All groups share one centre, and each spreads out both ways along 6 directions, with some noise.
Some rows, each with its group after it:
[-18.3  -4.0 -13.4  20.8 -39.1  37.4 -10.4   5.3 -37.5]
(0)
[  9.5  55.3 -11.0 -26.4 -49.0  61.2   8.5   9.7 -19.3]
(0)
[-25.2 -30.5   6.9 -16.7  44.4 -49.4 -25.1  19.8  24.3]
(0)
[-21.8  15.9  13.7   6.8 -19.3  39.4 -25.1  37.7  -6.7]
(3)
[-11.3 -16.3 -33.8   3.4 -19.4   3.4  47.5   6.3  -7.1]
(2)
[ 25.8  18.9  51.2  17.0 -38.8  14.4  36.6  49.7 -51.6]
(3)
[ -8.0   5.5 -21.9 -10.6  10.0  15.4 -36.2  33.3 -28.7]
(1)
[-28.3 -16.3  -5.1 -33.0  22.2 -39.7 -26.1 -17.2  17.5]
(1)
[ 32.5  39.3  24.3 -22.7 -39.3  31.9  48.7 -17.9  -6.6]
(0)
[  7.0   7.3  68.8  -0.3  -9.8   6.8  -1.4  73.7 -32.6]
(1)
[  1.6 -39.1  -6.7  67.2 -20.0  27.9  22.2   3.5 -36.2]
(2)
[ -6.8  20.6 -18.1  -1.8   0.9  30.2 -12.9   9.7  30.0]
(2)
[-25.3 -19.3   0.4 -16.2  29.9 -27.3 -17.0  41.6  13.9]
(1)
[-33.6  12.2  -4.6   0.7  -2.4  17.6  -3.0  47.5  47.8]
(1)
[-48.2  25.4 -15.6 -11.9 -56.5  34.8 -44.8 -29.1 -14.9]
(2)
[-44.9   4.6 -41.9  -4.3 -48.0  27.9 -10.9  -5.7 -18.8]
(2)
[  5.0 -27.5  21.8  42.3 -31.7  11.4  41.3 -37.1 -17.9]
(3)
[ 13.9 -16.6  60.3  11.5  -9.7  -7.1  34.0  -0.4  -3.0]
(3)
[-38.6   8.1 -27.7  11.7 -18.9  47.0 -39.3   9.3   5.5]
(3)
[ 34.4 -51.5 -19.7  14.5  44.0 -24.7  28.0   7.0 -38.6]
(1)
[-21.8 -15.9  -7.1 -27.1   7.2 -17.1 -32.2  11.1 -36.6]
(0)
[-26.7  -0.8 -25.6  -3.0  -5.7  20.9  -6.2 -63.1  54.8]
(3)
[-24.7   8.7 -32.4  -3.0 -24.7  34.7 -23.7  -1.3 -20.5]
(0)
[-18.9 -44.2  33.8  35.9 -38.5  -4.9  -2.9 -12.7 -69.6]
(3)
[-33.3 -11.8 -38.8   3.7 -18.7  16.6 -12.0  10.5 -21.0]
(2)
[ -7.0   5.7  41.8 -31.2 -18.8 -29.7   8.4 -72.6  29.9]
(0)
[ -2.8  52.6  18.2 -29.0 -25.8  30.6  -3.0  -9.0  41.9]
(2)
[19.0  0.0 -4.1  7.1 34.9  0.6 20.0 -7.5 53.8]
(2)
[-43.5  21.4  24.9 -47.6 -18.9 -12.5 -49.8 -17.7   9.6]
(1)
[ -5.4  13.3  -7.0 -35.0  19.9  -1.7 -18.0  47.7  -0.9]
(0)
[-11.8 -39.7 -55.0 -14.7  60.6 -38.9  -6.9   2.7  21.7]
(1)
[-13.9 -41.2  10.0   7.8  50.3  -8.8  -5.3  36.4  32.7]
(3)

New rows. What belongs after each?
[ 30.8  40.2 -22.1 -59.1  15.2 -51.7  32.1   6.5  16.9]
(3)
[ 10.2   6.5 -49.7  16.8 -22.9  14.8  48.2 -47.4  18.7]
(3)
[  9.9 -10.1 -58.5 -12.1  39.9   0.1  -2.6   1.0   8.5]
(1)
[-34.6  21.3 -57.0 -43.5 -38.5   8.9  30.5 -18.5  22.2]
(2)
[ -0.8 -26.9  33.4  14.2  42.3  28.0  26.4   5.9  90.8]
(3)
[-70.9 -31.6  -0.6  33.0 -36.9   4.1 -11.8  -6.0  18.4]
(1)
[ -3.1 -24.2  77.9  13.3 -20.2  -0.7  11.3  -8.2 -15.4]
(3)
[ -4.1 -28.7 -57.8  12.4  29.7  -7.8  16.1  12.9  12.8]
(3)
[-34.5  25.2  17.7 -69.5 -25.2 -22.9  -6.7  23.8 -11.5]
(2)
[ 33.2  41.3 -26.0 -46.9   9.2 -36.9  37.7  11.6  15.0]
(3)
[-19.1  24.3  31.6  -5.4 -28.5  17.8 -11.2  -6.4  15.2]
(0)
[  3.8 -40.2 -48.4  -1.2  22.6 -25.6  38.5 -53.8  17.2]
(0)
[-16.4   7.9   2.2 -39.7  -4.8 -16.8  -1.0  -8.3  15.7]
(2)
[-10.5   0.5  -6.0  28.6  -7.4  33.2  20.2  54.4  23.3]
(1)
[-13.4  12.4 -21.0  -4.7  -5.8  19.0  -0.7  16.2  14.1]
(2)
[-23.8  -5.5  20.8  44.4 -30.7  70.4 -14.6  43.0  -9.8]
(3)
[  8.7 -19.2  -9.2  17.9  -2.8   6.5  34.8  -4.5  -1.5]
(0)
[-17.9  -1.0  15.1  50.3 -40.1  44.0  44.8  27.9  22.1]
(1)
[ 19.0 -17.7  47.0  62.3 -20.4  29.2  13.4 -36.1  -9.0]
(2)
[-28.1 -21.0   9.8  27.2 -12.0  31.9 -20.1  17.9 -13.6]
(3)
[ 11.0  17.5  74.6  -2.4 -18.8  16.1  15.1  40.0  -4.0]
(3)
[ 10.2   7.3 -42.7   5.6 -11.8  39.6 -12.9 -16.0 -33.4]
(1)
[-16.0 -31.6 -32.4   5.1   1.3  -4.2 -26.1 -26.8 -41.5]
(1)
[-47.9 -23.7  15.9  24.0   6.9 -11.5 -45.3  20.9  17.3]
(0)
[-26.2 -22.8 -26.3  15.1  39.8 -13.4 -21.7  40.2  37.3]
(0)
[ -1.5  13.6   2.0 -20.6  30.8  11.0  -1.4  50.4  45.5]
(3)
[  7.3  23.5  41.7   1.8   2.3  21.8 -23.4 -12.7  30.6]
(2)
[ 13.9 -41.3 -51.1  -2.4  32.0 -20.7  40.3 -14.9  -9.9]
(0)
[-10.6 -20.0  -4.0  25.0  20.8  35.0  12.5   8.2  53.2]
(3)
[-13.7 -35.3 -58.2 -21.2  35.6 -23.1  -7.2   2.6 -11.9]
(0)
[ 25.0  20.4  28.8 -14.3  -0.2  -4.6  31.2  37.9   4.3]
(3)
[ 25.9 -11.8  22.2  -4.7  57.5 -25.1  18.7  45.6  35.8]
(2)
[48.8 19.5 66.1 37.4 24.8 31.0 10.2  5.2 49.2]
(2)
[-33.4  33.7 -41.5  -3.5 -36.9  54.1 -23.2  24.8   3.9]
(2)
[ 26.5  13.0  35.2 -27.5   9.5  -1.4 -23.0  31.3 -58.8]
(1)
[  7.1 -11.5 -20.6  34.6 -40.7  18.0  53.2 -73.9   6.7]
(3)
[ -8.5 -20.4  20.1  28.8 -17.9   8.6 -10.8 -21.2 -20.3]
(2)
[ 11.8  55.3  28.0 -32.7 -17.5  30.4  10.5  27.5  24.2]
(0)
[-37.0 -36.6  -8.7 -14.8   5.6 -33.5 -30.5 -15.1 -26.4]
(2)
[ 46.1  28.5  10.7 -24.6   4.8  10.4  23.2 -16.4  -0.6]
(1)
[ 10.8  15.2  32.1 -43.3  18.1 -18.3 -19.8  20.2 -11.7]
(1)
[-23.6  13.2 -55.8 -26.8  -6.9  -8.0 -22.8 -27.3  11.3]
(3)
[ 19.5 -13.8  30.9  15.0   9.3  -0.8  20.8  46.0 -32.9]
(1)
[18.0 18.1 29.9  1.7 -0.9 19.7 34.2 22.0 35.9]
(3)
[-37.4 -16.2  63.8 -10.8  -0.2 -32.2 -10.6  45.0   7.7]
(1)
[ 23.3  30.0   4.4 -42.5   4.9  -8.3  19.4 -55.6  41.9]
(1)
[ -1.7 -38.3 -53.9  25.0   1.0 -19.6  34.0 -37.6  -6.4]
(3)
[ 17.5  -6.5 -49.7  34.8  -3.9  13.5  46.3  18.8 -12.0]
(3)
[ 10.8  19.3  13.1 -29.6 -29.4   8.0  24.3 -37.6  -5.9]
(0)
[ -5.2  -5.4 -10.1  12.7 -27.5  23.4  12.6 -17.8 -15.7]
(0)
[  8.5  31.1  25.3 -35.6 -25.1 -31.4  -4.1  34.5 -57.1]
(3)
[ 18.5 -21.8  52.1  51.7 -16.7  17.2  18.0 -31.2 -12.7]
(2)
[  7.0  -7.7  12.8   9.6 -25.7 -17.8  15.9  13.3 -63.0]
(3)
[-23.3   3.0 -29.3 -17.6  19.0   3.0 -46.8 -10.0  29.3]
(2)
[-42.4  11.3  33.9  -7.7  -1.5 -12.1 -46.7   0.6  50.3]
(0)
[ -7.8  24.2  66.9 -23.0 -17.9  -5.4  10.8  16.4  29.7]
(1)
[-36.5  -4.3  11.0   4.0  -3.2   6.8 -80.5 -27.2 -13.0]
(2)
[ 30.0  32.4 -44.9  -0.9  -0.6  17.4  52.7  14.5  32.3]
(3)
[-19.6  29.4  58.4 -18.4 -47.0   7.3 -15.3 -32.5   4.3]
(0)
[-30.9 -44.4  15.5  17.8  10.9 -22.4  -6.5  42.4 -16.3]
(1)
